The same things were measured in two ways. Each way mixes the same 10 hidden numbers, adds some noise and spreads widely along 6 directions of its own, which tell nothing about the thing.
Some things both ways: the first way, then the second way.
[ -2  -8 -11   7  -6  -8   4  -4  -9  -1  -2  -2   3   4  -3 -12   7   0
 -11  -5  12  -7   4]
[ 20   2   1   9  -6  13  -3  -8   7   1  -5 -15  -9   9  -1  10  -3 -14]

[-7 -3  2  8  6 10  2 -9 -3  8  4  7 -4 -2 -2 -7 -4  3  0 -2 -1  1 -5]
[  6   4  18  -8  -5  -3  10  -4  12   1  -7  -6   9  -8   1  -4 -11   5]

[ -2  -6  -5   7 -15   7 -20   4   4   0  -1  10   6   0  10  -1 -13 -25
  -3   7   5  11  13]
[ 13   1   2   5  -5   6 -15  -7  -6   1   5 -10   7  -1  -5  -1  -1 -12]

[-4 -7  1  6  1  4  2  6 -5 -4  9  8  3  3 -2 -5  9  3 -5  1 13  0 11]
[-14  -3   6  -8   1  11  -1  -2  -4  -3  -3  -9  18 -12  -9  -1  -5   8]

[ -4   4   6   3   7  -4   4 -15   2  -6  -8  -1  -9  -8   1   3   2   2
  -9   7  -6   0  -7]
[-13  -1  -8  -6   4 -12   2  12   3 -21  -8  13   7  -6   4  -3   1  16]

[  4  -3  -5   1   1  -4 -11  -9  -4  -2 -14  -6   1   4   4   1  -7  -2
  -5   7  -4   6  -7]
[  5  -1   2   3 -11  12  -4   0   4  -6 -12  -3   2   6   3   4 -11  -3]

[ -5   2   2  -6   6  -2   7  -8  -7   5   5  -6  -4 -11  -3   2   5  -2
   7  -1   0  -5  -6]
[ -5   1  -6  -7   9   4   9  12  -9   8   2   3 -10   1  11  -4  -5   7]

[ 12   4  -3  -7 -14 -11  12   5   0   4  -7  -9  10   8  -2  -6  -8  -6
  -2 -10   6   3   6]
[  4  -2  -1   1   6  18  -2   5 -10   6   2   0  -5   7   4  -3   3 -10]

[  9   5   4  -6  10  -8 -18  13   4   4   5  -2  -2   0   8  10  -4  -2
   6  -5 -11   1  -7]
[  3   2   4   6   2  16   7 -14  -9  17  -6 -12  -7   6  -8   1  12   1]

[ -6   2  -4  14 -20   4  14  -7  13  -5  -7   8   0  -1  -7 -24 -13   4
  -6 -17  16  -6   6]
[-13  -6   0  -6  -6 -10  -5   9   0  -8  -8   9  -7  -5  14  -2   2   5]

[ 2 -6 -7  4 -4 10 -9 11  0 -3 10  2  0  1  5  3 -5  4 -3 -6  4  2 15]
[-1 -3 -5  3 -4 -5  0 -8 -9  1  7 -5 -7 -7 -2 -1 -1  0]

[  1  -5  -9 -11   9  -3  -7   5 -19   9   6  -8   3   5   2   8   0  13
  12  -3  -8  -1   0]
[-16  -4   1   2 -13   1   8   9   2  -3  -1   7  -6  -4  10   4 -15  -1]

[-10  -1   6   3  -1  -2   0  -3  -4   6   3  10   2   2  -5   1   2  14
   3  -4   2  -1   3]
[ -2  -9   3  -7   7  11   1 -12   8   1  -5 -11   8  -3  -3   2   1   0]

[  9   2   8   2  -5  -8  -2  -4   1   2 -26  -4   4  13   2  -5 -20  -7
 -10  -2   3  13  -2]
[-11  -8  -3   3  13  25  13 -18   3  19  -8   3   5   7   0   5  12   3]

[ -7   1  12  16  11  -3   2 -14   1  -3  -9   1 -10  -5  -8  -8  15  -9
 -28  10   2  -2  -2]
[  4   7   1   5   1 -14   8 -15  -3   9  10  -1   2  -5  -9  -8  -4   1]

[-11   4   1  -4  10 -11  23 -11  -2   2  13  -7  -4  -1 -14  -2  12  21
  15  -1   2  -7  -7]
[ -1  -2   2  -5  -2   1   4  26   9 -21  -5   0  -1   2  -1   7   1   4]

[ -7   1  -1   0   5 -15   8 -12  -5  -1  -3  -6  -7  -7  -9  -2  10   7
   1  -5   7 -10  -9]
[  4   5   0   0  -1 -14   2   7   0  -6   2   7   1   3  -8  -4  -1   5]

[  3   7  -2  -5  -3   9  -3   6   5   3   5  -3   5   0   2  -5  -6  -6
   6   7 -11   6   5]
[ 11   0   8   5  -5  14   6   7   8   1 -13  -3   0  11   4   1   6  -9]

[  3  -6  -7   4  -6   7 -21   8   4   4  11   6   2  -4  14   8  -7 -25
   2   4   0   9   7]
[ -2  12  -5   7  -3 -23  -9   3 -12  -3  18   0   1 -12  -2  -6  -3  -6]

[ -6  -2 -11   8  -6  -6   7  -7   2  -6  -4   0  -6   0  -5 -14  11  -6
 -12  -1   9  -8   6]
[ -2   4  -7   7   0   7  -4  -7 -12  15   2  -1 -10   6   6   0  -1  -5]

[  0  -3  -2  -6  -3  -3 -11   3  -6  -4  -3  -6   4   0   4   8  -7   3
   6   2   5   5   7]
[-40 -13  -7 -11   2   9   1  13 -15  -8  -7  14  20  -8  -1  -9  -7  20]

[  2   0   1  -2  12  -1 -12   1  -2  -4   8  -5  -6  -8  10  15   4 -10
  -3   9  -8   4   0]
[ -5   4  -2  -1   0 -15   5  14   5 -24  -4   9  11  -6  -6  -1   6  13]

[ -7   0  -4   0   0   1   9  -2   4  -4   0   8  -4   3  -8 -10   1   3
  13  -1   8  -2   0]
[ -6   0   8  -8   8  20  -2  -3   0  12 -11  -1  13   6  -4   3   5   9]

[ 0 -1 -2 -4 -1 18  0  4 -2  1  5  5  6  6  1 -1 -4  0  5 11 -9 10  9]
[ -1   1   1   4  -7  -2  -6   1  -1  -4   6   6  11  -3  -1  -2 -11  -9]

[  8   2  -7 -13   1  -8  -3  13  -3  -3  11  -6   1   3  10  19   2  12
   3  -5 -11  -1  11]
[-2 -5 -5  2  2 -4 -5 -2 -1 -7 -1  1 -3 -4  3  3 14 -1]

[ -2   3   6   0  -5  -6  15  -8  -2   1  -5  -3   3   0 -11  -4  14   2
 -14   4   2  -2   5]
[ 18   1  -2  -1   6   1  -7  -5  -8   0  12  -5   6   4 -10 -12  -8 -12]

Other things, the second way, with their names:
k_827: [-18   5  -3  -2   9  -8  10   7 -10  -9   1   9   4  -8  -2 -12   2  13]
k_340: [-17  -7  -1   0 -13 -12  -5   9  -9  -7  11  14 -11 -12   9   4  -5   0]
k_646: [-12  10   8  -4   3 -18   0 -10   2  10   2   1  13  -7  -6  -7  -4   8]
k_43: [  8  -5   5  -1 -13 -10 -16   2   1 -10  -3   2   5  -4   2  -4  -1  -8]
k_688: [ 13   8 -11  10  13  -8  -1  -2   5 -12   9   1  -3  11 -15   6  16  -6]
k_51: [ 4  5  3  7 -8  4 -5 -7  2  5  2 -6 -2 -2  3  9 -5 -7]
k_867: [-10   1  -8   0   6 -15   1  -7   4   0  14   7  -4 -10   1   9   4   3]
k_673: [-14   3   0  -2   2  -5   3   9   8  -2   1   9 -10  -1   9  13   2   3]
k_337: [ -2  -2  10  -6 -13  -8   1  14   3  -4 -12  -7  -3  -3   4   0   2   8]
k_694: [ -2   9  -3   3  -2 -16   5  -3   1  10   8   5 -11  -3   8  -1 -11  -1]
k_720: [ 25   1  12   2  -7  -6  -3 -10  24  -2 -11   2   9  14  -7   4   4  -6]
k_584: [ -3  -4   0   3  -4  22   4  -3 -10   9  -7  -6  -6   8  -1   0  -5  -1]
k_367: [  5   7   5   4  -9 -14   6   2  18   0  -2  -3 -10  -4  11  11  -3  -4]
k_480: [  8   4 -14  11  10 -20   1 -14  -5  -5  23   3   4   2 -25  -7   5  -9]
k_671: [ -9  -3   0  -5  -7 -11  -2  14   7 -20   0  12  -4   0  -3   9  -4   7]
k_543: [  6  12  -8  11   2 -22  -8   6   2   2   8   1   3   7  -1  -6   2 -12]
k_152: [ 31   5  -2   8  -4   6 -14  -2   0   3   6 -11 -11  12  -6  12   7 -14]
k_749: [-18  -2  -2  -3   4  -5   4   1  -4   0  -3   4  14  -2 -11  -3   7  15]
k_889: [ 18   2   6  -3  -5  -9  -5   2   7  -9  -4  -7   9  -3   3 -12 -11  -9]
k_885: [ -2  16  -8  11   3  -7  -5   9  -9 -14   4   6  13   2  -5 -11 -10  -6]
k_17: [ -2   5  -3  -1   9   7   8  -3 -13   4   7  -6  -5  -4  -6  -2   1   7]
k_972: [  0   1  -1   3  -2 -16  -7  -1  -5   0  14   3   2  -3  -2 -11  -6 -12]
k_270: [  0   0   2   0  -6  -2   8  23   1 -24  -1   4   1   3  -6  -4 -10  -1]
k_587: [ -9   1  -2   5   6   4  -1 -10  -2  11  -4  -8  21   1 -12  -5   9   1]
k_508: [ 7  4  8  3 -4  2 -7 -1  3  4 -6  3  3  7  1 -1  4 -7]
k_582: [  8  -8  14  -1 -21  -6   0  11  16 -14 -10   1  -2   5  -4   9   0  -2]
k_27: [ -6   5   2   3  -6  -8  -5   7  -3 -17   4   9  17  -4  -8  -9 -15  -4]
k_316: [  4   1   1  -1   2 -30  -1 -12   3  11  11   7   4  -5  -2 -10   5   2]
k_860: [-11 -10  -5  -7   5  15   9  -2  -8  11  -2  -3 -12   3   2  -1  -6   6]
k_600: [  0   0   6  -7   5  13  -3  -4  -5   0  -9 -15  11  -1 -11  -3   2   5]
k_402: [-6  0 -3 -8 12  9  3 -3 -4 -4  1  3  9 -4 -3 -2 -3 11]
k_222: [  7   9  -5   4  -2 -20  -8  -5 -12  24  17 -12 -14  -6   9  -9  -6 -12]
k_214: [ -1  -1  -3   5  -6 -30   4  -3  -8 -13  16  11   4  -9 -15 -13  -3   1]
k_467: [ 13 -10  -4  -3   1  14  -2   0   3   6  -1  -9 -10   9   4   5  -2  -8]
k_856: [  0   8  11  -8   4  -1   0  -1  -1   1   7  -4   7  -8  -6  -3 -10   1]
k_917: [-13  -3 -11  -2  14   9  13  -8  -2  25  -6  -3  -9   2  15  -4   1   6]
k_638: [ 12   0  19 -11   4   8  14  -5  18  15  -3 -14   4  -1  -3   4  -1   2]
k_878: [-4  2 -4  7 -4 -2  2  3  7 -6 -6  0  4  1  4  2 -2 -2]
k_866: [ -1  -8  -2 -11  -2   7  -8   1  -6  -7  -4   1   6  -3   5  -8 -19   2]
k_99: [-22  -2   1  -4  -4   9   7   8  -6  -4 -10  14   2   3   2  -4 -14  12]
k_664: [-13   1 -12  -4   9 -12  -6  -3 -13   8   4   4   3  -8   5  -8   6  11]
k_149: [ -5  -3  -7  -3  -5 -17   0   1  -2  -1   8   9  -5  -8  11  -7 -18   0]
k_991: [  8   4   5  -4   3   6  -1   6   6  -5  -8 -16  -7  -3   5   8   8   1]
k_506: [ 12  11  -9  11  11  -4   2 -18   1  25  11  -5 -11   4   5   6  11  -7]
k_902: [ -4   5 -14  10   5 -28  -1  -3   0   6  25   6   4  -5  -3  -5  -2 -11]
k_986: [ 18   5   6   7 -14   8  -1   2 -10   9  -3 -12 -10   7   1  -5  -9  -9]
k_726: [ -1  -1  11 -12   0  26  -3   9 -16  -7  -9  -8   9  -4  -6  -5  -5   9]
k_450: [ -2  -2  -6  -4   4   9  -4   6   4  -8 -12  -1  -4   5   6   9   4   7]
k_503: [  3   6   0  -2  14  19   5  -7   0  -7  -8   6  16  10 -10  -7 -10   5]

Some of these things the first way, each followed by its name:
[-15  -8   1   5   1   3  -1  -3 -10  10  14   5  -1  -9 -10  -6  12  -5
   4  -3  16  -6   7] => k_638
[  6   1  -5   3  -2 -11  22  -3  -4  -4 -11  -8   5  13 -11 -20  -3  23
  -4 -18  12  -7  -7] => k_584
[ -8   2  11   4   5   2  10  -9   7  13   2  15  -3   3  -9 -10  -2   0
  10  -5   1   3 -14] => k_856
[  2  -5 -11   2  -7  -5  -8   4   4   5  14   3   1  -2   8   3 -11  -9
  12 -13   7   1  -2] => k_991
[  1  -4  -2   9   4  15   9  -4   0  -3   3   3   1   2  -3 -15  -3   3
  -6   2   3   2  -5] => k_367
[ 11  -3  -7  -6   5  -9   0  -4  -5   1  -5  -7  -1   5   8   8  -8  -2
   2   0  -8   5 -11] => k_506
[-18   6   8   7   1  14   5 -11  -1   2  11  12  -2 -17  -4  -5  16  -1
  -7  16 -13  -4   4] => k_889
[ 10  -1 -11  -3 -11  -8   6  -4  -1  -2  -1 -11  11   1  -1  -6   0  -1
   1   0   4   0  -8] => k_543
[ -1   4  11   6  -5   9   9   1   7   2  -7   6   5   2 -14 -18 -11  15
   5 -13  13  -1  -3] => k_860
[ 13   5   8 -10  11   6   3  17   5  -3  10   2   2   5   6   9  -4   6
  10  -1  -9   6  -3] => k_726
[  4  -7 -17  -9  -9   2  -8  11  -4  -1  11   1   4   2   8   5 -11  -3
  21  -8   8   0   6] => k_152
[-5  3  1  4 -1  5  5 -4  5  0 10  4  3 -9 -3 -5  7  1  1  4 -4 -3 -7] => k_222
[-10  -1  -6   2   9   2  -7  -9  -5  -1  10  -2  -6  -5   1   5  14   0
  -2  17 -14  -1   3] => k_878
[10 -3 -4 -7  4 -5 -7  6  1  5  1 -3  0  6 -1  5  1 -7  7 -2  2  2 -6] => k_673
[  2   2  -1   3   0 -13  23  -9   9  -4  -4  -3  -3   9 -11  -9   4  12
  -4  -8   9  -2  -5] => k_688
[  3  -2   1  -4  -8   8   0   2  -9   2  -6   4   8   0   2   1 -11  12
   3  -6   1   1   1] => k_866
[-2 -3  8 -2 12 -9 -7 -3 -6  1 -2  3 -7 -1  2 12 11 -7 -7  9 -2  4  0] => k_867
[  0  -4  -8  -4  -1 -15  -8  -6  -5   0  -4  -3  -4  -4   4   9  -4   0
  10  -6   3  -3 -10] => k_450
[ 14   1  -2  -7   7   2 -10   6  -1  -1 -10  -8   1   5   2   3  -5   2
   1  -2  -4   2  -7] => k_99
[  2   1   8   4  -4   5 -13   5   4   4  -2   1   1   0   4   3 -13  -1
  -6  -7   1   6   7] => k_214
[ -1   2  -2  -1   2  -4   0  -9  -3  -7 -12  -6  -2  -1  -6  -2  10   6
 -10   9  -3  -3  -1] => k_720
[ -3   0   5   5  -6  -5   6  -9  -3  -6 -11  -9   4  -2 -11  -6  11  -1
 -18   8  12   0   8] => k_467
[ -8  -3  -3  14 -12  -1 -23  -5   7  -1   0   0   0 -15   4  -7 -11 -22
   1  -4  17  -1   0] => k_337
[  5  -2   0   6   1  17   0  -1   4   1  -4   5   0   0  -3 -10  -6  -4
  -2   0   2   2  -7] => k_694
